The same things were measured in two ways. Each way mixes the same 11 hidden numbers, adds some noise and spreads widely along 6 directions of its own, which tell nothing about the thing.
In the rows, zero is written as 128.
Some things both ways: the first way, then the second way.
[ 72 134 191  82 153 132 166 179  99 153 114 124  95 183 147 177  72 172
 114 181 193 107 123 108   6]
[101 109 111 140  92 196 210 119 108  92 243  74  90 100 154 183  51 115]

[111 144 125 164 122 124 141 163  79 113 108 147 120 113 137 107 155 143
 116 127 146 138 135  96 117]
[ 68 112 141 128 101 152 115 145 168 105 128 125 106 114 120 121 137 135]

[198 166 160 101 118 141 125 116 183 136 191 132 151 107  84  89 147  90
 179 109  63  91 123 114 148]
[110 106 112 136 134 129 101 166 123  62 115 151 114 131 147 117 186 182]

[163 169 128 110  88 149 107 129 104 116 128 142 112 113  99  94 140 146
 130 101 115 164 127 123 120]
[129 200 160  76  90 158 139 177 102  99  96 162 108 164 182 141 175 130]

[126 111 105 113 163 136 132 127 138 157 126 127 110 107 169 125  93  99
 115 150 152 128 134 181 149]
[134  40 139 182  92 123 109 100 204  98 137 142 101  94  94  86 172 121]

[191 164 129 155 189 182 102 146 175 192 163 120 125 105 162 126 111 126
 137 150 173 110 177 153 156]
[188 204 212 114 110 185 190 171  82  86 127 113 109 162 194 140 112 146]

[128 122  99 144 128 123 129  89  72  85  89 120 145  84 133  68 169 138
 108  97 112 194 108 143 183]
[110  81 136 131  90 181 144 167 147  48 172 134 108  86 119 115 159 153]

[141 123 147 154 100 133 116 117 114 105 131 136 142 123 121 110 165 130
 145 121  99 111 136  96 128]
[ 56 105 163 106  82 125  80 143 191 153 106 107  66 132 127 106 116 134]

[169 124  87 174 170 167 108 116 126 123 136 112 141  80 138  75 133  98
 120 157 128 120 113 162 187]
[ 86 120 141  94 117 117 159 175 103  99 151 103  85 119 142 134 149 197]

[ 95 140 140  87 160 123 152 174  25 128  79 145 116 145 157 146 141 147
 130 118 193 152  93 100 109]
[111 189 120 147 106 181 161 132 105  78 159 114  91 163 176 183  79 120]

[ 56 103 110 216  94  70 142 128 210 116 132 141 137 121  88 109 112 145
  93 142  99  78 208  89  27]
[151 122 149 129 158 164 140 114 122 136 146  96 151  86 138 138 161  93]

[132 126 127 176 113 134 121 127  98 131 128 127 119 110 135 114 121 141
 112 128 137 134 134 141 128]
[135 165 120 118 110 142 164 156  87  87 155 133  77 141 153 169 142 148]

[121 123  86 159 140 148  88 141 110 108  79 149  92 120 179  98 114 160
  98 119 186 167 171 165 160]
[151 138 126  96 148 111 102 101 110 132 127 180 121  97 127 187 138 131]

[ 95 112 133 148  98  83 151 127 124 108 146 139 134 133  94 114 149 126
 130 102  98 130 113  99 139]
[127 134 132 129 119 178 156 125 112  97 133 131  85 131 164 131 115 114]

[145 133 123 149 122 158 113 160 150 152 151 145 108 140 128 140 138  99
 141 126 142 100 150 128 148]
[146 127 175 118  82 196 148 104 149 121 114 138  63 120 149 112 122  67]

[ 78 120 131 142 149 123 117 155  64 110  89 160  77 158 170 145  90 151
 121 139 185 148 161 152 138]
[126 109 117  98 150  90 111 114 139 123  97 138 103 126 131 122 150 160]

[114 120 137 131 136 131 120 152 126 140 129 133 110 154 154 153  97 136
 105 177 166 108 147 128  80]
[115 116 102 105 112 109 121  97 121 134 164 116 113 148 158 177  99 139]

[151 125 137 110 120 112 120 108 137 103 159 129 156 123  89  88 134 110
 149 101  83 120 101 116 151]
[136 127 109 130 149 118 107 129 119 112  63 154  99 168 128 161 187 126]

[126 129 157 187 113 120 123 157 112 142 146 136 120 155 141 173 135 129
 127 158 153  73 146 106 100]
[151  72 153 110 155 141 131 140 117  99 182 140 169  44 120 128 155 181]

[ 98 121 116 102 162 116 153 158  65 144 107 143 100 132 142 162 127  95
 147 157 166 101  81 131 135]
[136 147 175 132  99 164 138 137 144 113  90 135 120 147 151  84 148  94]

[179 143 129 139 134 152 121 158  77 147 176 124 145 125 112 126 150  93
 132 138 135 123  72 116 172]
[140  79 146 134 119 143 176  76 172 157 130  78 133 122 112 124 111  68]

[136 152 117 186 106 130  98 142 123  82 114 154 145 137  86  99 185 131
 146  90 115 107 166  77 126]
[ 44  64  89 104 135 137  95 109 194  77 120 104  65  79  79 167 147 152]

[159 136 140  88 113 147 108 149 146 146 172 144 112 169  97 151 117  84
 159 110 125  99 114 141 149]
[163  66 100 135 122 140 136  46 162 114 118 147  83 107 113 136 144  69]

[106 146 181 131 104 104 150 154 136 139 146 136 109 178 103 184 102 118
 141 160 137  49 139 113  33]
[130  99 171 105  88 127  91 152 146 102  90 175 131 138 138  95 191 154]

[120 118 140 141 109 134 135 143 140 135 150 127 126 135 131 111 114 139
  99 118 130 151 145 129 118]
[135  65 120 122 127 116 119  88 148 137 156 139 148 101 118 113 128 135]

[154 133  99 167 151 149  97 132 161 138 143 125 134 117 138 110 134 122
 110 146 146 127 160 140 154]
[143  69 127 101 136 124  99 100 161 106  97 150 154 120  94 141 171 134]

[137  95 115  60 120 122 116  92 126 151 132 116 147 138  89 163 164  91
 173 111 108  92  69 107 126]
[119 104  78 115 133 116  98  93 159  79 133 131 122 121 102 143 143 136]

Other things, the second way, with their names:
q_206: [122 133 107 163  51 133  89 115 142  96 115 180  32 187 149 153 142  96]
q_459: [132 169 137 134 142 152 160 140  98 106 185 105 114  88 180 110  99 139]
q_810: [115  55 188 135  95 149 137 174 152  59 200 114 137  75 172  93 166 241]
q_909: [133 169 146 152  49 139 125 103 152 139  99 133  34 201 162 139 116  54]
q_732: [117  89 101 113 197  70  90 140 128  81 148 139 181  77 115 138 188 245]
q_496: [137  38  53 122 128 116 107  75 167  76 180 101 141 106  88 210 128 128]
q_955: [197 117 179 101 133 116 107  99 131 126 109 146 144 108 146  89 174 130]
q_862: [ 70  28  97  95 152  93 119 123 192  85 134  95 120  62  65 100 160 192]
q_880: [101 132  82  98 111 147 143 167  82  42 198 137  85 121 162 171 145 204]
q_682: [123 124 132 153  86 154  87 147 147  89  77 157  95 176 109 124 187  93]
q_267: [127 111  53 119 117 162 135  55 117 101 124 140  82 160 129 189  95  55]
q_769: [ 80 123  77 158 109 159 175 118 136  80 233  78  60  70 127 157  59 110]
q_397: [147 114 139  87 144 125 113 140 108 132 124 139 149 107 133  95 144 141]
q_100: [173 135 114  93 113 147  84  74 136 144  89 150 168 172 121 142 174  44]
q_361: [156  88 126  89 166  70 143 143  95  75 157 127 177 109 149 113 170 252]
q_813: [ 83  91 162 123  71 102  69 133 165 145 101 148  62 155 121  97 132 152]
q_499: [137 129  98 113  67 142  87 120 133  70  91 166  63 207 139 176 141 111]
q_249: [107 143 143  69  99 119 117 151  92 113  97 127  64 200 180 168 145 184]
q_331: [121 114 110 111 110 153 172  93 136 135 182  74 113 117 145 146  93  85]
q_329: [137 140 140 112 106 135 110 120 127 121 104 144 130 158 156 151 145 108]
q_371: [ 98 147 178 142 105 160 154 157 141 124 167  92  78  99 146 114 125 144]
q_282: [168 133 211 167 135 156 136 161 130 131 123 113 143 101 147 102 154 121]
q_163: [195 140  66 123 138 165 107  75  91  94 117 184 135 164 144 195 136  57]
q_123: [141 116  68 103 149 103 113 108 110  84 129 142 141 143 132 141 122 149]
q_853: [152 137 153 146 113 138 140 118 166 101  89 138  91 143 128 142 149 109]
q_217: [207 203 206 117 159 163 159 146  84 149 117 124 153 118 173 128 132 104]
q_990: [102  55 149 144  73 124 129  55 205 181 145  84 101 139 129 121  58  75]
q_980: [115 112 120 119  99 123 138 125 132  88 163 117  74 129 146 106  87 165]
q_685: [161 151 151 127 100  88  94 126 141 132 107 152 100 170 162  62 144 147]
q_751: [157 129 201  69 141 115  97  89 146 191 100 139 170  96 160  92 109 113]
q_75: [104 110 139  90 114 162 143 117 145 121 139 119  99 101 126 115 118 117]
q_639: [121 129 176  91 121 120 146 140 137 135 118  99 115 125 162 100 119 157]
q_829: [136  65 135  87 142 118  75  89 160 161 110 141 182 103 106 106 158 111]
q_795: [145 177 105 131 176 169 122 159  60  84 124 170 154 112 146 167 167 122]
q_776: [150 150 134 101 128 140 156  95 100 112 174  92 121 121 199 140  42 125]
q_453: [103  39  67 141 152 128 125 110 167  51 148 131  97  72  78 177 163 162]
q_548: [153  52 111 132 142  88 111  44 198 151 138  98 189  86 108 130 118  79]
q_416: [151 109 140 122 108 143 125 108 151 109 162 124 127 103 108 142 118 115]
q_998: [101 108  81 149 113 106 134  36 182 151 109  83  48 160 126 159  77  54]
q_899: [169  76 210 114 101 130 133 150 140 106 149 136 110  85 134  40 139 188]
q_986: [151 184 104 162  91 197 131 142 113  47  68 164  68 217 138 205 159  64]
q_989: [209 103  92 137 182 150 132  56 124 111 136 127 213 115 137 194 136  73]
q_483: [140 112  89  95 126  58  94  80 107 145 135 157 125 142 127  89 105 141]
q_760: [128  93 230 119 111 162 169 136 160 156 164  81 109  54 157  65 106 135]
q_391: [116 131 176 134 100 177 151 122 152 141 159  87  65  96 158 103  69  95]
q_578: [165 190  95 145  95 119 121  97 112  66 139 146  70 180 179 183 115 113]
q_757: [126  98 106  99 123 150 114 125 109  76 157 150 128 113 136 127 143 158]
q_63: [158 138 177 121 129 119 130 162  86 100 149 144  99 112 188 106 144 199]
q_807: [139 123 143 117 134 160 152 141 131 104 114 118 102 127 136 128 136 131]
q_500: [179 113 121 140 142 150 112  93 129 136 128 150 166  99 103 133 139  54]
q_318: [164 151 186 136  69 151 127 148 123 103 145 132 127 164 193 107 141 131]
q_320: [128 167 192  82 104  95  95 102 145 194  55 127 146 193 163  88 101 102]
q_954: [115 167 109 124  71 155 138 143 109 114 172 105  88 179 173 151 143 105]
q_101: [142 148 217 109  69 109 108 134 156 167  73 135 123 181 146  70 127 109]
q_232: [156  95 137 150 129 113 112  74 153 155 135 101 157 119 143 107 113  74]
q_846: [ 81  55 132 100  97 139 147 189 115  37 170 128  54  80 115  89 183 229]
q_137: [202  66  36 180 110 140 154  26 111 103 193 158 133 128 102 176  90  26]
q_964: [122 134 116 109 118 130 129 132 120  99 116 132  92 144 142 135 140 130]
q_308: [ 95  84 148 122 112 196 183 129 166  74 182  97  56  34 127 131 102 130]
q_317: [137 113 155 111 114 202 156 133 130  84 126 123 132 135 176 153 123 124]
q_409: [131 141 148 143  99 133 121 124 146 127 165  80 130 153 156  98  92 124]
q_923: [163  79 117 149 139 146 128 126 117 110 159 140 147  88 136  96 200 112]
q_515: [168 118  92 125 131 158 159 114 103  69 153 148 126 112 134 172 165 109]
q_691: [209 143 217 118 107 219 154 117 117 154 128 131 122 114 150 163 107  46]
q_938: [ 90 149 103  93 168 117 128 151  67 130 143 131 123 138 154 205 144 186]
q_574: [202 109 162 129 155 195 162 146  82  62 118 162 125  94 139 153 167 132]
q_97: [119 135  80 105 137 160 136 112 139  52 124 132  86 129 128 182 124 133]
q_141: [109 147 108  97 151 142 126 165  90  60 133 167 104 109 153 151 159 197]
q_270: [166 176  90  81 126 110 102 100  96  85  56 197 144 202 139 160 151 112]
q_536: [ 84 146  95 113  79 131 136 101 139 141 130  69  57 189 142 160  81  70]
q_460: [110 150 186  77  85  89 127 149 129 142 118 134 103 147 175  80 120 181]
q_634: [108 130 105  83 149 120  97 113 112 116 122 115 133 150 183 183  96 160]
q_405: [133  95 116 133 108 177 179 102 140  93 206 103  89  62 117 134 122  99]
q_129: [150 106 154 110 140 154 134 101 134 140 161  97 149  99 149 104  78 121]
q_91: [157 185 176  94 136 125 109  79 167 185  37 140 155 138 127  81 156  29]
q_910: [150  99 116 101 146 130 125 121 124  92 132 124 162 124 130 141 148 153]
q_57: [148 102 132 152  72 153 109 130 159  55 180 109  94 153 157 146 114 161]
q_907: [149 147  60  96 118 152 159 107  67  58 174 128 139 188 161 231 108 145]
q_669: [154 150 166 109 128 144 150 105 139 127 144  85 129 110 167 127  86 107]
q_501: [179 156 181  90 147 177 156 115 102 145 143  94 153 103 181  99 124  96]
q_464: [149 154 130 117  82 194 150 163 115  21 124 172  81 170 145 175 184 156]
q_611: [119 116 177 105 106  53 114 122 162 153 183  90 130  93 160  84  73 193]
q_742: [157 126 201  91 179 111 105 150 129 164 112 109 189  88 147  57 149 170]
q_160: [126  78 144 104 107 176 134  98 168 103 149  81 138 133 146 124  89 126]
q_203: [128 143 195 106 169  93 147 116 154 153 153  60 169  74 177 100 102 178]
q_855: [144  75  85 121 150 140 123 137 123  55 165 158 145  72  70 183 176 156]
q_616: [161 123  89 142 150 120 136 122 102  87 145 145 126 100 103 148 214 117]
q_325: [123 151  83 108 112 119 115  75 114 117 131 157  72 142 145 217  78  90]
q_887: [147 166 144 114 108 163 133 135 106  94 123 149  88 149 160 138 130 127]
q_921: [145 156 127  88 137 131  95  89 139 127  59 139 166 191 150 210 119  95]
q_583: [162 147  81 131 121 114  91  99  82  95 170 141 150 173 185 150 122 136]
q_586: [180 135 168 132  93 175 149 107 135  95  94 144 102 164 141 145 124  82]
q_441: [144 130 117 149  83 220 152 118 141  63 157 110 102 119 132 173 105  40]
q_303: [113  77  99 111 110 138 113 102 154  87 129 120 113 157 127 157 126 148]
q_359: [143 179 205  87 128 112  96 134  86 163 102 162 114 161 214 154  90 177]

Some of these things the first way, each followed by its name:
[120 136 124 112 145 149 126 150 136 111 124 139 115 148 114 104 124 119
 133 112 140 133 133 132 138] => q_267
[141 159 127 112 163 142 125 121  69 108  79 135 118 112 145 118 153 128
 153 133 151 129 118 135 142] => q_441
[ 92 125 154 134 135 121 154 112 121 122 103 112 130 136 113 118  98 146
 120 105 134 124 139 147  72] => q_101
[ 97 110 137 162 133 126 133 137 131 135 119 147  99 126 159 134 123 143
 133 143 144 116 166 124 131] => q_391
[129 137 138 109 154 127 111 135 142  95 111 139 133 153 148  97 120 148
 124  96 154 150 158 135 142] => q_359
[102 132 106 174 156 110 115 140 120 115 108 146  98 123 161 119 106 153
 106 161 169 135 169 145 138] => q_453
[131  96 102 153 140 135 122 127 173 157 150 123 129 121 135 148 146  87
 132 167 128  77 130 129 141] => q_757
[142 149 143 136 150 145 119 148 127 147 147 140 104 138 134 142 109 125
 141 157 151 105 145 138 127] => q_639
[154 111 130  99 163 164  91 119 121 129 116 118 137 143 168 127 132 138
 131 135 164 138 132 137 149] => q_691
[148 134 156  94 135 136 127 115 110 141 145 128 118 138 118 145 133 116
 170 124 122 110  99 133 153] => q_123
[124 117 169 143 118 164 141 140 110 145 135 128 100 152 129 146 104 107
 153 101 134  98 132 160 132] => q_483
[148 114 149  99  90 152 128 133  93 147 143 124 145 131 113 142 136  99
 130 143 109 101 100 102  64] => q_954
[149 137 188 104 151 181 121 109 110 124 119 117 132 159 142 117 105 130
 153  67 137 151 156 173 153] => q_899
[105 133 148 159  83 122 134 132 137 122 141 130 126 135  91 109 118 159
 104 118 109 139 160 105  63] => q_331
[ 91 128 104 130  72 105 134 135 115 123 111 154 112 129  57 123 150 127
 148  65 109 120 123  96  94] => q_91
[117 134 182 129 145 151 140 150 123 168 140 132  88 158 154 177  93 132
 153 147 164  91 153 146 107] => q_980
[137 129 139 177  90 119 133 128 108 112 129 139 127 114 134 109 135 112
 119 100 111 120 142 146 141] => q_206
[ 76 113 164 128 134 101 127 119 143  84 112 124 145 194  94 134  91 146
 115 133 130  98 161 116  34] => q_249
[153 107  83 133 184 150 100 131 144 158 144 121 152 117 162 136 167  95
 119 176 156 130 130 120 185] => q_160
[137 147  71 124 183 120  96 125 173 121 111 132 131 108 143  94 129 152
 103 160 167 149 162 131 137] => q_921
[122 122 106 196 112 135 125 141 140 142 130 138 114 103 116 117 103 104
 117 135 127  79 161 148  93] => q_616
[151 138 190 120 129 161 133 113 132 114 148 112 144 167  76 134 121  89
 179 112  96  60 113 136 101] => q_846
[146 135 138 115 114 143 109 131 133 121 135 143 120 135 134 110 135 132
 135 103 125 148 148 130 151] => q_163
[139 123  96 133 151 129 105 122 124 125 116 137 141 102 145  94 139 127
 120 115 139 152 144 129 159] => q_732
[ 72 114  91 126 141  61 129 110 178 121 118 135 126 123 127 110 102 166
  84 147 139 158 170 124  90] => q_989
[123 136 128 175 104 115 129 107 128  98 127 133 132 109  95  85 139 136
 129  93  95 137 145 130 140] => q_964
[125 118 118 117 117 127 110  95 185 120 125 127 142 146  81 117 117 103
 140  72 104 110 166 152 110] => q_955
[122 101 123 134 135 138 116 111 115 155 109 113 126 129 150 159 130 136
 125 141 159 112 129 136 108] => q_416
[125 127  79 167 133 121 105 123  98  92  89 143 102 107 149  95 145 139
 115 114 156 152 128 157 191] => q_325
[118 147 133 160 139 110 128 135 144 137 134 145 101 136 131 150 128 128
 144 140 146 101 163 136 143] => q_776
[131 109 144  68 149 132 135 138  72 139 110 134 138 158 144 180 140  66
 159 139 145  79  87 126 113] => q_583
[161 148  90 148 145 142 103 128 130 161 114 144 102  97 155 136 125 100
 138 123 160 112 160 176 166] => q_578
[136 156 166 159 132 141 122 161 159 144 160 133 136 161 124 139 119 141
 117 147 146 107 183 103  78] => q_303
[131 132 140 130 156 152 125 152 191 164 158 135 101 135 145 135  90 122
 135 168 148  94 171 142 110] => q_760
[140 100  81 165 113 153 113 124 133 155 139 127 123  95 133 115 146 106
 113 129 128 134 127 141 163] => q_405
[169 123 137 174  92 126 109  92 128 135 157 107 152 106 106 125 166 133
 138 123 100  99 108 112 138] => q_855
[136 126  89 177 163 140 128 157 164 148 135 148 103  70 168  94 134 110
 135 173 142  91 152 128 162] => q_795
[126 131 115 111 167 116 136 113 143 134 118 120 134 100 131 105 122 130
 137 139 135 117 120 133 123] => q_986
[121  79 131  87 104 119 132  81 113 150 132 122 126 116 133 138 120 105
 144  91 100 145 104 159 160] => q_685
[156 119  81 193 161 123 124 140 103 137 140 140 130  83 161 127 159  54
 135 172 134  80 111 148 212] => q_232
[126 100 105 135 133 140 109 128 126 116 122 132 136 133 139 117 148 110
 118 142 131 127 133 121 140] => q_829
[128  86  77 150 153 131 122  99 153 145 123 119 117  71 163 103 132 108
 123 161 127 117 120 160 177] => q_500
[104 123 139 111 140 151 136 137 137 132 102 131 125 121 134  95 102 155
 120 105 140 144 163 122  70] => q_371
[133 124 129 143 153 130 118 114 138 118 122 135 121 119 153 105 109 112
 135 116 131 126 158 172 172] => q_63
[115 133 125 171 116 118 141 125 161 120 137 126 142 117  92  91 134 136
 117  97 109 127 153 117 110] => q_320
[167 135 151  98 130 149 129 135 133 136 170 114 151 135 118 106 132 114
 122 121 118 143 100 122 142] => q_990
[124 130 140 133 145 131 145 113 115 104 102 122 150 111 116  94 133 109
 143 109 111 102 128 130 102] => q_682
